All groups share one centre, and each spreads out both ways along 7 directions, with some noise.
(in the rows, 128 means zero)
Some rows, each with its group after it:
[ 78 173 109  96 125 125 149  99 155 119]	(4)
[ 81 137 149 112 186 119  92 108 134 142]	(1)
[108 198 163 154  96 148  98  91  98 137]	(2)
[197 164 155 152 111 116  98  92 115 158]	(6)
[186 201 155  95 103 163  96 121 145 104]	(3)
[ 78 136 156 116 186  59  66 155 127 141]	(0)
[138 169 172 131 143 113 109 110 106 118]	(6)
[144 131 136  85 168 111 126 113 161 123]	(2)
[169 130 177 174 104 141 151 113 105  88]	(1)
[191 144 131 102 133 164 127 109 146 116]	(2)
[144 157 150 108 121 101 136  92 112 144]	(3)
[174 182 144  77 135  84 123  80 151 151]	(3)
[156 151 120 149  83 189 136 153 164  71]	(5)
[156  84 179 149 154 113 135 129 102 114]	(1)
[ 84 170 138 155  94  95  63 131 185 148]	(5)
[121 153 200 179 123  86  98  90  76 145]	(6)
[180  93 151 155 120 142 140 111 121 134]	(0)
[ 75 110  92 117 102 135 159 117 130 153]	(6)
[153 138 133 163  89 129 116 124 206 109]	(0)
[123 125  92 114 126 149 141 119 129 146]	(0)
[114 155 157 190 195 143 117 100 169  63]	(4)
[187 235 129  71 158 122  91  92 124 141]	(2)
[132 106  94 144 105 130 163 148 102 127]	(2)
[ 78 152 190 175 141 137 125  81 129  93]	(1)
[166 184 127 101 133 147 109 108 153 121]	(6)
[113 195 115 132 112 144 120 124 128 109]	(4)
[132 133 194  68 124 151  96 124 102 140]	(3)
[ 46 137 133 163 145  89 117 125 121 130]	(5)
[175 112  83 165 109 199 119 155 154 117]	(5)
[160 156 112 149 140 132  75 116 127 168]	(5)
[101 100  76 148 153 148 130 125 120 161]	(5)
[132 100  94 158 109 159 111 143 155 149]	(5)
[112 122 123 153 116 150 145 136  88 118]	(0)
[125 126 149  82 139 121 134 109 158 130]	(3)
[137 152 139 121 170 134  84 154 106 116]	(1)
[ 82 179 107  99 131 133 125  98 149 139]	(5)
[179 206 138 111 115 136 107  98 102 137]	(0)
[168 162 129 136 117 140 132 113 142 108]	(3)
[136 146 130 144 146 164  63 142 143 137]	(2)
[149  91 167  74 161 150 112 128 159 123]	(3)
[180  88 112 139 134 190 139 138 159 106]	(0)
[156 151 136 100 156 168 130 114  68 131]	(0)
[129 118 179 142 184 133 102 103 142 114]	(1)
[162 188 147 127 123 120 177  80 124  83]	(4)
[101 172 162 106 159 123 130 141 115  71]	(6)
[136 207 153 124  78 136 112 117 127 110]	(3)
[126  70 129  86 185 143  78 127 177 176]	(4)
[209 100 173  98 151 151 150  99 181  87]	(2)
[ 36 161 145 155 118 132 140 132 135  79]	(1)
[130 143 134 122 134 103 110 132  52 169]	(1)
[161 182 124 124 135 131 101 103 101 156]	(3)
[145 142 227 139 146 118 106  92 103 110]	(0)
[156 183 146 132 107 100 123 101 109 132]	(6)
[128 143 171 146 117 124 133  78  31 166]	(6)
[134 105 120 114 199 172 154 142 156  61]	(5)
[ 97 135 100  96 143 154 123 141 201 103]	(6)
[ 98 107 120 109 148 148 104 133 195 131]	(4)
[145 134 173 155 117  93 142 111  85 117]	(2)
[150  55 138 103 168 134 143 131 185 114]	(2)
[100 185 121 158  83 177 110 118 132 119]	(4)
[146 156 128 152 105 137 111 162 131 101]	(4)
[105 149 133 143 146  95 138 133 123 102]	(4)
[ 53 137 119 162 129 120  90 161 155 118]	(1)

New rows, each followed by its group:
[199 157 128 108 127 179 129 100 127 124]	(0)
[113 180  82 157 116 141 131 109 139 127]	(3)
[108 167 200 122 173 126  87  81  96 134]	(6)
[102 123 143 149 151 141 149 148 140  65]	(5)
[132 143 100 144 134 123 101 152 100 148]	(2)
[138 153 150 138 156 112  46 156 144 141]	(3)
[ 99  59 104 163 109  69 139 153 160 152]	(6)
[ 74  89 132 180 134  93 129 136 118 134]	(3)
[111 132 121 159 116 136  95 129 171 134]	(1)
[177 142 164 126 120 169 135  89 137 110]	(0)
[117 129 115  95 132 127  85 149 108 177]	(4)
[132 172  84 120 137  84 141 164 142 100]	(2)
[108 126  81  71 143  83 140 129 201 143]	(6)
[207 104 118 156  72 142 138 131 154 136]	(1)
[151 169 137 137 162 145  51 117 127 158]	(1)
[107 130 120 123 123 130 132 153 147 103]	(1)
[153 143 198  83 162  62  75  90 130 175]	(5)
[124 134 121 147  62 122 176 140 105 106]	(1)
[108 156  91 101 124 174 148 119 163 107]	(5)
[109 175 110 175  74 107 184  91 114 109]	(3)
[176 175 118 121  97 145 119 108 103 153]	(1)
[ 66 157 144  98 155 141 126 115  97 117]	(0)
[ 91 124  76 177 148 133 129 124 135 137]	(3)
[156 194 147 162 109 112 156 115  85  83]	(4)
[126 136  89 146  94 173 114 143 176 125]	(5)
[ 76 104 102 139 158 146 122 175 124 108]	(0)
[141 150 116 122 128 130 149  91 117 137]	(3)
[ 52 101 132 150 119 160 135 131 126 119]	(6)
[163  87 151  92 158 135 142  97 139 144]	(2)
[165 135 135 160 101 174 128 130 174  87]	(0)
[220 113 143  81 145 175 147 110 117 123]	(5)
[ 89  98  92  89 144 170 146 134 154 129]	(6)
[114 111 116 152 109 124 143 136  92 139]	(2)
[112 164 104 138 138 130 105 121 149 137]	(3)
[ 98  99 122  87 167  92 126 118 158 155]	(6)
[ 75 115 101 161 106 104 102 121 128 185]	(5)
[106  88 165 177 179  98 138 122 162  82]	(4)
[ 90  76 145 126 117 102 130 128 118 161]	(4)
[ 83 129 125  91 138 125 136  83 137 162]	(4)
[140 130 154 114 156 134 134 122 118 108]	(1)
[ 85 188 122 171 126 114  70 158 130 119]	(2)
[171  60 137 117  95 147  81 179 138 167]	(4)
[168 176  76 106 123 145 117 125 104 156]	(0)
[ 93  91 121 168 157  64  81 189 147 137]	(0)
[112  87 146 126 169 141 119 104 191 124]	(4)
[143  67 128 167 129 178  98 151 119 149]	(2)
[187 107 101 171  96 123 122 142 156 143]	(0)
[154  73 118 173 126 166 135 157 124 111]	(5)
[155 114 178 206 121 137 113 141 125  83]	(1)
[101 114 152 130 143 170 132 110  76 134]	(6)
[ 37 160 118 105 102 121 170 116 126 109]	(1)
[211 167 149 165  77 162 139 114 105 100]	(1)
[185 123 170 137 157  97 117 142  93 110]	(6)
[105 164 179  93 110  92 128  95 124 130]	(5)
[124 145 154 188 143 179 101  94 146 109]	(4)
[190 144 115 154 115 137 108 143 119 133]	(0)
[130 168 173 167 106 117 116  94  72 137]	(6)
[104  66 162 136 141 125 151  99 131 138]	(0)
[108 175 138 123 123 122 118 121 147 105]	(6)
[179 170 153 137 161 161  73 100 139 129]	(1)
[101  92  79  66 144 105 135 179 150 143]	(1)
[127 116 164  46 154 170 103 123 158 134]	(3)
[121 137 163 127 188 123  88 138  97 119]	(1)
[117 173 149  92 132 114 112  99 146 132]	(5)
[145 115 116  60 148 107 118 141 141 159]	(4)
[ 71 162  97 115  93 117 156 114 139 130]	(6)
[199 155 143 102 137 110 126  94  87 157]	(6)
[124 136 151 121 145 102 117  85  68 182]	(1)
[183 126 127  73 163 144 124  99 112 162]	(6)
[180 102 108 147 125 158 127 139 149 126]	(0)
[115  62 200 144 111 177 146  72 131 137]	(2)
[131 128 124 144 118 107  94 195 117 116]	(4)
[140 107 156 198 105 128 102  99 153 146]	(1)
[ 78  69 133 149 142 122 128 142 133 135]	(6)
[ 71 157 156 173 129 100  83 139 129 121]	(2)
[ 97  87 152 128 127 168 167  97 139 113]	(0)
[130 100 167 134 145 167  92 110 155 136]	(2)
[107 133 157 211 104 127 124 139 105  94]	(4)
[110 128 151 110 138 153 119 104 192 112]	(2)
[164 161 134 155 131  80 111 116 145 129]	(3)
[143 166 143  80 140 167 172 102 120  80]	(5)
[168 136 102 136  92 158 133 112 197 122]	(0)
[109  98 164 137 127 164 158 100 124 107]	(0)
[ 92 173 125  92 141 132 133 127 152  94]	(6)
[ 40 127 145 157 137 128 131 144 170  74]	(1)
[133 182 142 166 149 140 117 104 112 100]	(4)
[116  67 125 105 149  98  87 182 138 160]	(4)
[ 97 133 138 140 123 117 121 121 139 130]	(6)
[104 147 114 132 117 128 112 158 153 109]	(4)
[105 177 200 152 118 158  76  85 151 119]	(2)
[162 169 100 142 164  99  93 105 132 160]	(3)
[125 114 123  80  99 124 144 121 150 151]	(4)
